There are 6 hidden switches. A switch that is on adds its own fixed numbers to the row, and there is some noise. The rows also spread widely along 7 directions, which tell nothing about the answers.
Known rows, each followed by its switches (1 for on, 0 for off):
[ 48  14  13  -2   6 -10  -2 -10  13  -2 -19 -31   3  15  -7  16  12  17
   7  41  12   2 -18  17   5   6  -1 -15 -21 -23  22  31  -6  -4   2]
1 0 0 0 0 1
[ 23  -7  -7  -8   5  -1 -23  15  13  -7  23   7  -1  -2  18  17   4  -4
 -15  25  -2 -14  -7 -43   0   3 -23  -9 -17   4  -3  13  -8  10   1]
1 0 0 0 1 1
[ 16 -23   6   0   7  -4 -14  13  -6   3  11   2  -7  -1  -5  16  18 -11
   4  17  -4  -2  11 -30  -6  17   7  -2 -16   3   9  32 -15  -1  -9]
0 0 0 0 1 0
[ 17  -3 -11  -4  15  -9 -19   3  18  20  21  -3  15  -6  10  10   9  -5
 -22  -5  19  -9  -8 -34 -13 -20  -1   5  21   8 -16  17 -13   2   9]
1 0 1 0 0 1
[ 32 -18   2  -3   7  -7 -27   3   1   2   1  -9  12  -3  24  23  -1   1
 -21   9   6  -5   0 -18  12   8  11   0  -9 -17  18  39 -11  17   5]
0 0 1 0 1 1
[ 32 -12  12  -4  -6  -7 -19   3   6 -23   3   1 -14  17  10  19  -6   5
 -11  34   8 -10  -8 -18  22   8 -12  -3 -14  -9  20  23  -8   9  -2]
1 0 0 0 0 1
[ 41 -25  13  11 -20 -10 -25  21   3 -17  10  14 -16  22  -2   4   5   5
 -17  25  -6 -11  -9 -19  13  -9  -1   3  -7   6   6  13 -19  18  10]
1 0 0 0 1 1
[  8 -14  -5  -1   6  -2  -7  10   1  -5  17   6  -4  -4  -2  10  18  -8
  -3  21  -8  -8   8 -49  -4  14  -5   0 -20  13   4  16 -14  -8  -6]
0 0 0 0 1 0
[ 49 -31  22   4  -4 -14 -33  19   3  -1  -9 -10   3  14 -13  24  18   6
  -8  23  16  -1   2  -8   0  -6  14   0  -6 -18   9  43 -18   8  -6]
1 1 1 0 0 1
[ 18 -12   4  11 -13 -21 -13  -5   1  -5   2  12  -2   2  14  -5  -2  11
 -21   9   9  -9 -14 -20  14 -15   7   6   2   9   7   3  -6  10  16]
0 0 1 0 0 0
[ 37  -6   6 -10 -10 -11 -21  -6   8   2   1   0 -14  16  17  18 -11  11
 -14  21   9 -16  -4  17  -5   2   9  -8   0   2  23  51  -9   6   2]
0 0 1 0 1 1
[ 43  -7   5  -6  10 -16 -19   2  16  21 -12 -28  15  14   4  18   8   6
 -10   3  33   6  -5  17 -17 -15  20   9  10 -19   9  51 -12   3  -2]
1 1 1 0 0 1
[ 38  21  -4  -9   5 -21  -3  -6  24  27  -6 -17  18   1 -21   2  26  12
  -3  30  12  -9 -31  -9 -24 -11   4 -22  -1   6 -11  25   0 -21  11]
1 0 1 1 0 0
[ 13  -9  -7 -10   8   0  -8  12  19  15  14   6  -6  20 -29  12  27  -8
  -2   6  15  -6  -2 -22 -35 -12   2   7  21  19 -13  25 -24 -15  -2]
1 0 0 0 0 1
[ 57  -9  26   7 -15 -18 -15   5   1 -17 -25 -10  -4  15 -10  27  10  18
  -1  62   2  -4 -14 -12  28  18   0 -25 -33 -26  33  29  -4   3  -1]
1 0 1 1 0 0
[ 44 -25   8   9  -9 -20 -31  13  -1  -6   3   0  -1   7  19  10  -2   4
 -19  16  20  -2  -4 -18  13  -5   8   5  -7  -8   9  24 -13  12  -1]
1 1 1 0 0 0
[ -4   3  -9  -6   4  -5   7 -12  10  -1  -6   9   3  12 -14   3  24   7
   1  14  18   0 -14 -34 -10 -11  -5  13   7  15   4   0  -5 -15  15]
0 0 0 1 0 0
[ 31 -12   5  -2  -2 -16 -24  10   7  -2   5   1   6   3   4  15  14   4
  -9  26  16  -8  -8 -31  -6  -3  -1   0 -12  -1   2  18  -8  -3  -4]
1 1 1 0 0 0
[ 28  -6   1  16 -12 -20 -13   0  -2  -8   8   9  -4  -5   8  -2  -1  10
 -20  20  -2  -9 -17 -18  16  -4   3 -14 -11   5   1  11   0   9   8]
0 0 1 0 0 0
[ 20 -11 -12  -2  12  -4 -20  20   7  16  33   2   5   2  24  -1   2 -21
 -19 -23   9  -5   3 -31 -12 -14  14  16   9  16 -10  30 -18  10   1]
1 0 0 0 1 0

New rows, each followed by its switches (1 for on, 0 for off):
[ 22 -10   3 -10  -6  -9 -17  11   4  11  19   6 -13   6  -7   8   6  -4
  -8  12   6 -15  -2 -22 -18  -5   3  -9   9  18  -6  32 -15  -7 -14]
1 0 1 0 0 0
[ 10  -5   5 -17  -1  -7  -7 -13   0  -3  -6   4 -10  10   0  28   4   6
  -4  23  20 -10  -2 -21  -6   4   1   0   4   0  22  33  -8 -12   2]
0 0 1 1 0 0
[ 47 -33  15  10 -19 -12 -33  23  -6  -6   6   9 -13   7   5  14   2   6
 -23  19  -7 -12  -1 -15  11   4  11 -11 -12  -6   9  36 -10  18   5]
0 0 1 0 1 1
[ 36  -7  13  14 -11 -17  -2  -6   2  -6 -13  -7 -10  21  -9  -8   6  18
 -10  18   4   1 -18  24   5  -9  16   2  -5 -10  15  18  -9   7  18]
0 0 0 0 0 1
[ 39 -17   5  -2 -14  -5 -24  21  15   5  14  12 -25  31 -17   6   8   7
  -3  15  16  -9  -5  -3 -22 -15   3   1   8  12   1  32 -18  -3  -6]
1 1 0 0 0 1
[ 33 -15   3  16  -9 -22 -23   5  -5  -6   8  14  -4  -2  11   5  -2   5
 -24  19   2  -8 -14 -27  16  -5   7  -9 -12  -1   8  20  -5  12  17]
0 0 1 1 0 0
[ 19  -7  -2   5  10 -13 -15   3  -5  -5  12  -4  10 -18   9  11  12   3
 -13  24  -1  -6  -2 -37   9  12  -3 -17 -21  -5  -1  19  -2  -2  -3]
0 0 1 0 0 0
[ 42 -16   3 -13   2  -6 -34  14   8  16  16   6  -8  12   1  24   0  -9
 -17   9  11 -12   1 -14  -9  -1   3 -12   9  -3   1  57 -13   1  -1]
1 0 1 1 0 1
[ 33   2  -6  -1   3 -14 -23   2   8   6  19  -1   3 -11  22  11  -2  -2
 -13  21   1 -15 -12 -34   5   7 -12 -18 -14  -2   0  20  -6   4  -7]
1 0 1 0 0 0
[ 28 -33   5  -3  -5 -14 -29  20   6  14   8  10  -2  20  -3   9  15  -5
 -19  -4  23  -7   5 -21 -21 -24  20  27  22  12  -7  31 -26   0   3]
1 1 1 0 1 0
[ 36  -3   5  -4  12 -10 -20  -1  12  13   2 -16  14   1  13  19   6   0
 -19   9  12   0  -9 -11   2  -2   5  -5  -3 -16   5  39  -7   5   3]
1 0 1 0 0 1
[ 14  12  -2 -12   0  -8  -2  -6  18   5   7   3   6  -6 -22  12  24  16
  -3  43  -1 -19 -23 -47 -15  -1 -28 -25  -9  19 -14  -2  -1 -21  -5]
1 0 1 0 0 0
[ 28  -9   6  10 -10 -15 -11   8   5   0  14   0  -5  13   1  -9   3  -3
 -14   1   3  -4 -10  -8   3 -16   8   5   1  10  -1  14 -11   9   5]
1 0 0 0 0 0
[ 16 -17   6  -1 -18 -11  -5   5   7  -1   7  16 -12  21 -23   9  14  11
  -8  18  12 -13 -12 -28 -11 -20   0   9  20  27  -7   6 -17 -11   4]
1 0 1 0 0 0
[ 36 -25  10   7  -6 -12 -18  10   1   1  -8  -1  -1   7  -8  16  15   8
 -15  13   0  -1  -6   0   3  -5  19  -2   0  -6   7  38 -11   9   8]
0 0 1 0 1 1
[ 35  10  -5   1 -20  -8 -12   5  17  -5  20   9 -20  11  -8  -2   1  15
  -7  35 -11 -23 -26 -13  -9  -3 -24 -28 -13  20  -7   6  -1  -4   1]
1 0 0 0 0 1
[ 40 -24   6  -3   7 -10 -24  29  13  22  -1  -3  25   2 -35  20  45  -1
  -9  21  -3  -6  -9 -44 -18 -10   8  -9   3  -1 -18  35 -21  -5   6]
1 0 1 1 1 1
[ 41 -13   8   1  -4 -14 -24  21   0  13  17  -2  -9   1  -5  11   9  -5
 -13  13  -7 -11   0 -11  -8  -1   9 -20  -4   4  -3  45 -15  -2 -13]
1 0 1 0 0 0
[ 23   9 -17 -40  19   0 -23 -10  29  25  13 -13  10  10  31  27  -2  -1
  -8   7  39 -15  -7  -6 -39  -9  -6   5   4   3   7  57  -8  -6  -8]
1 1 1 0 1 1
[ 35 -15   9  -2  -3 -10 -18  14   0  -6   2  -2 -15  18  -5  14   8   2
   6  30  18  -4   2 -14  -3   2   1   1 -12  -4  12  30 -11  -3 -13]
1 1 0 0 0 0
[ 18 -11   3   3   2  -4 -11  11   1   3  11   4 -10   8 -25   7  17   4
  -2  16  -2  -6  -3 -18 -14   3   1 -13  -3   5  -4  28 -13 -11   2]
0 0 0 0 0 1
[ 21  14 -14 -21  25 -10 -10  -8  28  28   2 -12  24  -4  -6  22  21   2
 -10  23  20  -7 -20 -30 -25  -4 -13 -13   2  -3 -10  32  -5 -14   6]
1 0 1 1 0 1
[ 22   5  -8   2   4  -9  -9   4  10   2  20  -1  -5   2  11  -4   2   0
 -11  13   1  -6 -14 -21  -2  -6  -8  -9  -6  11  -6  10  -8   2   2]
1 0 0 0 0 0
